The first 10 rows are patterns. Each new row is the sum of 3 different patterns, raised or lowered, with some noise. Before adding, each is slid sideways (what falls off one end comes back at the other) and multiplied by a number that may be negative. Names go in the order of the patterns.
Some rows, each with the names of its patterns after it:
[ 18 -18   1  -6  10  16   4  -6   8   1   9 -13 -12   4  11 -17 -17 -14
 -19   8  -3   2  17  -3  14  10  20   4 -11  10  -8 -12  -6 -16  -2 -14
  18 -14 -16   7  11  12  19  18  -9   7  -7  -6] => gisu
[ 15   4 -19  -9 -11   7 -21  -4  21  14 -15   9  11 -14   6   1  -3 -20
 -13 -18  11  15  -9  13 -19  -6 -13 -17  -6   1   0  -4 -12  21  10 -12
  16 -18 -15  -4 -21  13  14  12   4 -11 -17 -11] => geri
[-11 -15  -5 -22  22  13  15  10  -8   4  10 -19   6  12 -15 -11  -7  -6
  10   5  -8  -8  14   9 -16  -8  20  16  -2   3  14  -3  21  10  12  18
  -6  -4 -15 -15 -18   0 -11 -19   2   7  10 -21] => gifon
[ 22  14   2  15 -21  20  19 -18 -12  -7   9 -10 -10  16  13  15   6 -14
 -10 -13  -9   3  -3  17  -6  12   0   1  17   2  16 -11  -8   9  12  13
   1 -12 -11  -9   7  11  -1 -21   5   7  -8  11] => duge
[  9  -2  11  -6  -6 -11  -1  -7  22 -11  21 -16  21  16 -18 -17 -10 -19
   3   1   7  -5 -16 -10  13  -5 -19  11 -17   2   4  16   0 -21  -6 -16
  19   7  18   0   7   4   2  21  20   9 -17  13] => Suti
[ -8 -18   1   7  17   1 -10  12   6 -20  14  18  -9  18   8 -13 -20 -14
 -21  12  -8 -15  -1   8   6 -14 -19  13  11 -18 -10  -1  -7  -5   7  -1
   4   2   3  19  17  -3 -20  -4 -21   3 -14 -13] => pagu
[ -5 -12 -17 -13  12  -5   6  10   4  16  14  16 -22 -15  -3   6   3   8
   4  -2 -10  13   0   5 -11 -21 -18 -12  17  -6  -6 -18   8  16  22  -2
  15   7 -20  11  13 -19  -3 -14 -10  -5 -11  18] => fod
[ 18  -3 -10  -3 -13  13 -17 -18   5   5 -13  11  17   7  20 -15   4  15
 -13   1  -7   3  -2  10   8   9  12 -10   1  -7  22   8  -3  -5  -2   5
 -17  12   6 -15 -13   6 -19  13 -12  -9  -8  13] => tuge
[ -5  22   0  14   5 -20  -6  -4   9  -2  18  15   4 -15  14  -2 -13  18
  20  -5  -2  15   0   9   1 -18   2  -3   2   4  11  21 -22 -15 -17 -16
   1  -3  -8  15  -6  15  16  19  -3   4  13  -6] => vofe
[ -9   9  12  20  10 -18  -7 -12 -11  14  -5  -6  13   8 -12 -13  -4 -10
  11  -1   8  10 -15   9 -18   4   8  14 -20  21   6   4  12  -1   2 -14
   9   1   5   6   0 -19   6 -21  11  18  -5   8] => vur

New rows. What belongs after each?
[ -7  23  10  13 -27 -19  -5   8  15  -2 -42  -5   7 -11 -12  13  11 -29
 -14 -33   5  -1 -21   3  -5  21 -28  -8  10  -1  -6 -15  -3  -4 -26 -37
   0  -4  11  -8   0  -2 -16  -3   1  10 -38 -16] => duge pagu tuge
[ -2  12  -5 -25 -44 -39 -15 -41  -5 -20   1   0   9 -15   0  -3 -35  19
 -11 -18 -14 -39  -8 -54 -21   2   0 -60  24 -42  -6  19 -16 -18 -21 -39
  -8   0  -6 -29 -54  -9 -13 -23 -27   2 -16 -25] => Suti pagu vur
[ 16  12  43   6  -6  -1   7  13  19  43  12  -4   0 -32  24  19  -5   5
   7  33  -2   5  45   9 -21  23  27   1   9  17  14   0 -11 -31  17  12
  10  21   5  28 -31 -12 -24  -1  13   8 -21  55] => geri vofe vur
[ 11   5 -31 -12  -2 -16  25  -1  -4  39 -16   3  -2 -21  -6  18  15 -13
   1  -4  -6  -2  -5  14   5 -30 -35 -14  -5   7  -7 -22  -6  -7   6  20
  26 -25 -21 -10 -18   4   9 -16 -11  25  24   3] => geri Suti tuge
[-14   1  20  27  16 -11  27   8   8  14 -12  17   1  -8 -18  24  -5  -7
  13   3 -12   6  23  -6   0  -6  10   3 -12  15   1  12  17  25  -2  21
 -12  15 -40  17 -13 -26  30  21  15  34  -1 -17] => geri Suti vur
[-27 -14 -21 -39  -8 -20 -14  14 -28  -2 -21 -24 -28 -28  -4 -17 -26 -17
 -31  11  10 -18 -44  -2 -21 -31 -23 -33 -10 -21 -32 -27   2  -9 -41 -14
 -34 -14 -28 -33   5 -24  -3 -29 -26 -17 -32 -21] => duge fod tuge
[ -6 -20  -6 -11   0 -13  -3 -23  -8   2  -6   0   3   5 -17  -8 -26 -14
 -16 -22 -13 -11   3 -23 -20  -6  -3   3 -18   6   2 -11  19   5  -6  10
 -26  -2   0 -16 -26 -14 -19 -20  -1  11 -19  -5] => gifon tuge vofe
[  8 -28  35  26   2 -14   5 -12 -36 -22 -40  39  -9 -18 -20  24  19 -28
 -16 -25 -39 -13 -23   7 -16 -31 -52  -2   7 -20  19 -33  18  -5   7  20
 -15 -26 -19  -5  16   8  -5   3 -34 -17  26   0] => Suti pagu tuge
[ -2   0  -5   2  19   5  -1  29   7  11   6  -1 -18   7 -11   7 -29   5
  -1  -2  44  30  29  41  -9  21  -2   5  29   1 -21   1   6   0  26  -9
  -8 -13   3  32  16  35 -16   2  -2  20 -21  -8] => gisu Suti fod
[ -8 -23 -21 -32 -16 -36 -21  29 -18 -36 -12 -25 -38 -15 -25 -28 -29 -41
 -19  15  16 -23 -27  -6 -16 -49 -28 -26 -43  27  10 -18 -35 -35 -42 -21
 -20 -31 -31 -12 -29 -21 -25  19   8 -56 -29 -20] => duge pagu fod
[-16   7 -15 -14   6 -29   3  -5 -18 -32 -31   3 -23 -19   4 -49 -46  -9
 -54 -23   0   1  10   6 -35 -16 -15 -31 -22 -28  12  12 -35 -16 -18  -2
 -19   3 -36  -4 -13 -28 -11 -31 -27 -44 -13  -4] => duge pagu vur
[  0   6  38  32  10   0   6  23  25  40  35  -7  21  -2   1   6  16 -26
  28  26 -18   7  39  31  -7  14   1  37  30  -7   7   4  15   3 -12  46
  39  44  45  15   6  -2  -7   8   4   6 -15  22] => duge pagu vofe
[ -1  24   3   0   3  -2   3  26 -11  -3   3  -2  11   1 -13   4  -5  -9
  24   0 -10   1  -2   7  -5  12  -4   8 -11  12  13 -12   7  -9  19  24
  27   3  17  -3 -17   1  -3  20  -7  16  18  12] => gisu gifon tuge
[ 18   0  -9   5   3  24  -6 -36 -19  -3 -23   3  23 -11  12   3  -1  27
   2   6   6 -16   0  16  19   9  -7   4  -4 -23   1  -6 -15 -23  15   4
 -17  -3  -8 -10 -11  14   2   9  -8  -4  10  21] => gifon fod tuge
[ -5 -39 -53 -11 -23 -26 -29 -23 -40 -10 -45 -32 -51  -1 -28 -54 -30 -16
 -28 -16 -37 -51 -37 -30 -34 -12 -26 -11   9 -30 -14 -15 -24 -39 -37 -18
 -13  -3 -30 -23 -21 -46 -42 -42 -24 -34 -46 -44] => gifon Suti tuge
[ 15  -4 -18   4   3  16 -10  11   4   4  -7 -10 -27 -12   8   1   7  19
  25  -9 -12  -2 -14   7  -8 -25   8  -7 -26  15   7  20   8 -27   1  19
   5   2  -1   7   9 -12  -9  16  -6 -15  -3 -14] => gisu gifon tuge
[ 21  10  19  -1 -12   6 -22 -10 -28 -18  -5   1  17   6  15  -7 -20   2
 -13 -16   8  -2 -11  -6  24   1 -25  -8 -32  -1  -2 -14  10   9   4  -7
  -5  -4  -4   2  -9 -25 -18 -12  -1   0 -12   2] => geri duge pagu
[-18 -17   0 -24  11 -22 -10  11 -15 -23   4  13 -13   6  -6  -2   5  20
 -19   3  20  16 -42 -30   5  12  -7   4 -31   0  -2 -26 -13   4  -9   7
  12 -21  14   6 -24  -3 -12  23  -6  10 -13  11] => gifon fod tuge
[ 21  45  39  -9  30  -1   7 -16 -20  21   9  27  16  32  13   0  -7  19
 -11   4  10   5  31  16  28  14   1 -13  -1  15  13   2  -3  -1  22 -12
  -1  22  14 -12   6  20 -25  11   2  -4   3   6] => geri gifon pagu
[ 33  19   0   7  26  33  40  30  -7   1  22  14  14  -3  32  -2 -14  14
   6   6  19  36  25  22  15  19  36  34  -4  -8  17   4   8  14  26  32
  19   5  25  10  23  -9  -7  15  -3   8  24  19] => gisu geri pagu
[-8 16 13 49 41 43 19  4 39 46 38 30 11 -8 15 -6 31 25 -2  4 27 39 43 50
 43 29  7 22 28 22 54 27 37 34  9 18  1  6 27 20 44 28  5 20 43  3 31 20] => geri fod vur
[ -2  15  27   2  22  26 -14  -1  23  -5  15  25   3   9 -11   3  10  -1
   2 -16  -3   4 -12  26  16  16  22   6   6  -9  14  27  21  -2  -5  -8
  -6  17  11   5  -8 -17  17  19  -1 -17   9  19] => gisu geri duge
[-18 -28 -11 -24  -6  -3 -20   8  -5   6   5  11 -16 -21 -15  24  23  14
   1 -18   8   2 -11  33   3 -33   0 -18   6  10   3  -3 -30  18  22  10
   4   6  28   0 -16  21   0   5  12  34  19 -18] => gifon pagu fod
[ 53   4  27  29   7  25  55  33  41  14  32  50  16   1  53  18  18  26
  -4  21  26 -10  44  21  32   7  21  14   7   8   4  27   6  34  -7  47
   8   7  29   4  52   9  14  21  31  21  55   6] => Suti tuge vur
[  9   4   9   0  17  28  19  -6 -14  11  38   7  -2  32  -2   9   4  20
   4 -11  -4   7  46  12  45  -1  30  28  27  31  38  18 -11  30  25   3
   8  26  -2  -4  20  -5  12  16  30  16  53  12] => Suti pagu vur
